The first 7 rows are patterns. Each new row is the sum of 2 different patterns, raised or lowered, with some noise. Before adding, each is slid sideways (what falls off one end comes back at the other) and multiplied by a number that may be negative. Names go in the order of the patterns.
In the rows, zero is written as 128.
Some rows, each with the names of its patterns after it:
[111 139 111 115 144 102 145 129 151 131 115 118 137 130 137 105 138 144
 158 149 156  96 159 143 151 101 123  93 150 151 114 113 135 142  86 136
 106 136 125]
(0)
[133 150  99 151 142 132 136 113 110 104 131 143 149 155 115 165 148 143
  96  92  92 110 135 122 127 123 150 176 141 160 109 119 153  93 107 120
 133 140 124]
(4)
[147 139  99 102 109 170 143 121 142 132 119 117 153 136 159 140 105 107
 118 119 135 142 107 160 136 116  93 125 131 143 109 127 146 149 112 127
 130 139 125]
(5)
[141 114 160  60 113  98 128 157 100 124 137 143 129 110 134 154 155 125
 156 137 133 111 118 127 146 150 134 150 140  93 134 133 144 130 116 124
 150 149 123]
(3)
[146 165 147 130 111 126 131 157 109 107 161 141 135 161 111 134 123 130
 133 139 127 130 147 106 120 122 166  92 161 142 174 123 149 128 157 106
  98 100 112]
(2)
[156 111  73 147 144 111 124 122 117 116 128  95  92 115  98 148  89 151
 148 119 166 106 127 129 133 131 164 132 102 117  86  92  96 121 122  89
 153 107 114]
(6)
[156 137 129 161 124 142 137  95 133 135 136 145 104  85 113 124 117 145
 149 122 127 145 137 125 151 126 173 100 112 101 115 131 148 160 139 124
  94 110 141]
(1)

New rows, each followed by the names of its patterns:
[201 171 150 159 126 148 184 141 144 141 129 151 157 176 174 128 189 163
 163 160 110 136 138 156 171 149 142 134 178 157 175 135 115 119 145 162
 145 162 143]
(4) (1)
[154 139 137 133 120 152 147 135 145 140 107 125 147 164 166 153 161 141
 137 154 135 150 161 132 136 159 128 123 149 149 132 157 150 136 145 154
 146 161 117]
(5) (6)
[ 71 111 141 138 108 126  74  97 140 122  80 134 113 123 132  92 107 106
  91 111  93 112  96 128  79 136 135 102 163 111 125  92 155  94 132  85
 104  95  90]
(2) (6)
[152 113 167 161 160 145 148 100 102 139 161 174 152 115 123 128 122  96
 151 127 124 160 133 121 125 141 176 192 131 134 155 115 116 147 146 106
 124 117 111]
(5) (1)
[115 118 116 107 145 116 100 125 126 102 112 116 157 162 134 115 115 113
  96 124 161 111 118 119 110 135 106 127 119 151 124 138  89 168 136 156
 154 114 140]
(3) (1)
[145 155 137 139 136 147 134 161 154 149 143 176 132 180 148 131 157 128
 142 113 154 143 145 146 152 132 154 146 157 136 150 133 142 148 144 155
 168 140 174]
(0) (4)
[ 88  74 113 106 128  97  95 134 142 136 138 117  91 133  82  87 120  69
 124 118  82  89  94 101  72 155 125 177 135 150 114 132 121  51  98 101
  93 148 168]
(2) (6)
[106 129 110 115 125 133 134 141 116 136 155 140 110  79 130  95 120  90
 131 104 142 131 150 163 130 131 131  79  97 126 141 134 124 107 150 124
 113 126 127]
(4) (2)
[112 105  75 115 122  74  61  92 124 137 108 111 115 121  91 108  92  87
  93 102 122  82  67 108 155 121  94 105 109  92  81 138 102 123 105  75
  90 107 107]
(4) (5)
[133 121 126 130 126 131 127 143 135 147 121 153 102 129 133 113 126 122
 110 129 130 103 114 140 139 127 145 138 128 127 141 117 125 124 118 121
 155 117 127]
(0) (6)
[157 128 139 143 143 160 123 127 131 134 113 177 102 149  81 158 132 169
 138 104 152 157 143 130 163 139 175 146 141 174 137 153 141 121 168 140
 147 124 155]
(0) (3)
[141 115 127 118 115 105 135 137 117 123 103 171 146 123 110 101  95 101
 140 120 138 125 122 135 121 136 112 122 120 122 118 109 102 127 126 134
 124  99 147]
(4) (5)
[191 188 163 154 170 195 207 186 203 191 177 166 185 182 208 205 176 165
 164 175 187 183 172 202 189 187 153 178 182 188 180 201 202 200 176 176
 177 197 179]
(5) (1)
[123  85  89 117 137 103 122  91 139 159  95 109 114  87 151 147 142 127
 124 101 111 131 108 132 127 131  81 153  72 133  97 147 114 125  89 121
 138 151 160]
(2) (1)
[ 45  48  93  54  96  76  95  96  62  63  76  64 121  63  74  70  65  95
  85  42  76  70 101  76  39  12  36  42  95  51  74  45  95  90 112  51
  63  83 119]
(0) (1)
[115 118 129 163 108 160 142 172 163 147 142 132 136 152  91 120 136 111
 158 119 143 155  95 171 139 131 154 104 129 112 152 157 149 157 132 174
 159 136 114]
(0) (4)
[162 190 168 168 170 191 143 192 183 170 186 135 147 139 185 158 207 202
 179 197 199 183 150 120 112 134 165 165 186 176 191 201 172 201 163 142
 178 152 154]
(4) (2)
[108  96 100  96  89  95 161  55 119 101 136 123 122  77  66 122 136 124
 123 133 136 142 119  79  87  61 109 127  86 128  89 128 138 117 150  96
  97 131  66]
(0) (4)
[127 144 149 129 121 115 115 144 131 148 147 132 132 144 140 126 156 133
 158 104 145 106 120 117 149 143 141 126 130 139 155 155 134 119 145 135
 148 141 116]
(2) (1)
[141 128 125  91 165  58 109 101 111 148  87 113 128 138 118 101 135 135
 139 111 159 107 137 107 125 114 138 137 135 131 115  75 113 128 147 128
 104 108 139]
(3) (2)
[166 134 183 136 117 160 132 153 101 154 131 121 136 131 144 118 144 115
 111 172 119 150 134 151 142 143 147 114 133 161 105 122 138  96  90 170
 101 119 114]
(0) (6)
[117 109 131 137  92  94 137  94 101 139 128 158  79  84  99  99  96 115
 151 120 104  67  93 106 128 140 130 153  78 114 121  65 111 116 122 107
  75  47  85]
(5) (1)
[ 97 121 131 123 104 142 119 129 102 116 124 121 131 120 119 126  91 119
 109 124 124 111 106 123 117 119 111  97 116  71  97 113 103 123  92 121
 120 133 107]
(0) (3)
[ 88  60  64  73  92  87  68  75  66  75  80  98  80  61  72  74  73  71
  78  88  53  81  61  82  93  89  80  87  79  77  80  66  79  98 104  95
  61  83  98]
(0) (5)
[132 138 124 131 110  93  87 119 172 129 141 151 133 113 114 147 135 143
 154  93 103 118 111 141 146 122 157 130 112  78 131 108 128 102 142 162
 169 120 120]
(4) (5)
[145 138 137 133 127  90 119 126 129 148 122 103  86 115 130 111 147 107
 137 154 129 101  93  90 126 156 128 123 125 122 138 132 145  99 110 137
  90 107  89]
(4) (1)
[157 138 145 151 168 126 137 131 164 184 180 169 159 157 147 172 126 131
 163 166 167 155 137 186 166 146 142 169 160 154 142 172 130 149 169 168
 174 136 158]
(4) (5)
[178 182 141 180 192 188 151 163 176 172 154 197 168 140 147 150 208 186
 180 175 162 148 148 193 159 184 171 168 169 171 167 165 178 150 190 165
 134 134 145]
(4) (5)
[ 96 126 112  91 124 107 104 111 101 128 118 121 126 114 108  73 113  87
  96 106 138 144 124 117  92 109 124 125 105  85  98  78 134 105  98 142
 141 115 101]
(4) (5)
[170 181 180 176 168 157 154 170 186 171 180 175 197 184 188 156 157 191
 183 173 151 146 174 163 157 170 190 159 167 177 183 176 186 159 185 154
 153 155 183]
(3) (1)
[116 145 147 137 138 151 163 160 175 143 113 136 140 127 146 204 146 161
 125 145 166 152 148 140 151 173 133 167 113 147 153 156 141 153 140 165
 149 119 109]
(0) (2)
[148 105 140 133 102 139 103 121  88 131 135 135  91 148  91 130  77 111
  84 104  74 164 113 128 111 129 101 135 100 114 138 134  92 120 177  90
 133 109 100]
(0) (2)
[130 155 141 110 154 114 141 149 125  99 176 172 152 150 136 139 142 148
 116  95 132 112 169 123 149 181 147 179 128 138 145 148 138 185 137 123
 135 115 129]
(4) (6)
[170 158 144 133 160 146 161 129 117 127 143 151 138 160 138 180 127 180
 154 211 141 212 119 157 101 105 118 151 190 192 159 115 115 155 175 180
 128 159 170]
(2) (1)
[125 118 150  91 185 143 160 124 116 144 143 109 102 113 134 130 126 113
 130 100 121 124 149 128 120 127 115 124 128 110 152 115 126 120 130 134
 130 118 108]
(3) (2)
[131 132 145 160 161 183 165 134 115 130 181 175 153 153 172 144 155 171
 131 167 159 146 149 129 118 146 153 131 175 166 141 133 164 159 157 153
 151 192 141]
(5) (1)
[118 136 131 123 129 153 128 137 132 148 112 152 139 135 150 108 118 113
 154 120 167 161 148 152 162 145 127  93  85 103 130 137 155 139 148 157
 143 152 134]
(4) (2)
[182 131 170  93 196  48  99 115  90 176 110 126 130 141  95 112 160 157
 190 161 184 147 136 155 104 147 158 121 151 196 123  87 152 139 146 137
 132 127 177]
(3) (6)
[141 128 143 118 182 146 145 127 116 137 149 116 121 123 161 139 137 118
 132 129 136 130 143 164 135 137 119 139 133 126 160 140 128 136 126 145
 127 123 130]
(0) (3)
[158 105 147 119 135 124 155 167 141 153 159 173 125  89 105 125 156 132
 152 143 134 161 136 206 130 121 174 105 113 124 164 158 158 148 142  90
 156 144 148]
(4) (5)
[121 135 126 148 122 145 139 157 115 144 126 146 122  99  91 108 136 145
 139 134 112 128 137 146 113 122 139 157 116 139 109 124 123 138 146 134
 130 114 125]
(2) (1)
[128 119 118 102 119 137  81 126 137 115 133 184  83  89 141  87 100 114
 123 119 139 145 140 114 106 156  95  95 110  64 111 115 120 115 124  64
 132 145 130]
(4) (6)
[125 142 133 137 145 133 123 119 150  92 143 131 160 126 131 143 146 113
 120 111 100 153 166 137 133 118 131 128 150 104 108 155 131 147 143 128
 144 127 146]
(2) (6)
[135 115 116  84 126  91  81 119  73 112 103  98 105 106  91 102 112  95
 118 127 103  99 100 141 103 129 119  86 113 135  93  87  90 100  90 119
 113  93 136]
(4) (6)
[108 118 122 152 143 133 106 116 134 125 131 174 115 145 120 138 133 136
  95 123 147 111 137 105 205 126 167 122 103 156 125 130 113 125 154 116
 113 104 145]
(0) (3)
[ 68  87 105 105  66  66  67  85  85  80  89  94  71  73  51 146 109 113
  90  86 105  96  84  57  88 101  84  77  56  62  54  75  75 105 103  83
  71  80  81]
(3) (1)
[ 96 109 103 114 110  79  82 123  88  82 119 120 165 100  98  77  89 103
 126 115  84  93  51  98 119 111 129 113 135  96 105 113  67  94 125  94
 107  76  58]
(4) (1)
[163 172 160  99 138 160 124 149 127 107 160 187 111 129 129 157  72 122
 108 128 178 128 134 159 127 156  98 121 157 125 143 156 139 130 110  97
 125 163 157]
(3) (6)
[147 116 112 156 130 131 126 132 125 130  99 162 144 160 135 132 107 108
 131 137 155 147 115 124 122 123 100 127 115 145 142 124 118 137 121 165
 160 134 144]
(0) (1)
[110 140 122 115  96 128 130  93  93 104  92 141 107 123 110 121 107 109
 107 108 137 123 116  84 137  87 112  87 126  88 110  90 129 135 140 132
  90  84  87]
(5) (2)
[142 104 102 119 112 122 159  97 151 137 118 105 137 147 139 100 116 135
 157  89 117 125 158 148 170 143  97 106 113 172 130  96 130 110 132 127
 136 161 173]
(4) (5)
[144 129 145 124 135 142 141 166 138 164 121 143 173 147 113 160 172 150
 143 148 149 152 151 143 136 134 118 159 150 176 166 157 178 132 149 168
 160 171 183]
(5) (6)
[ 80 121 112  97 128 118  97 106 109 133 143 139  78  94  90  94  87 101
 138  84 148  94 106 146 100  79 135 115 117 105 111  94 105 126  95  80
 106  86 141]
(0) (6)
[114 121  92 141 106 141 138 114 153 118 130 122 136 116 161 104 104 103
 102 117  96 120 129 108 141 109 118 152 126  91 149 146 119 115 120 116
 125 137 104]
(3) (6)
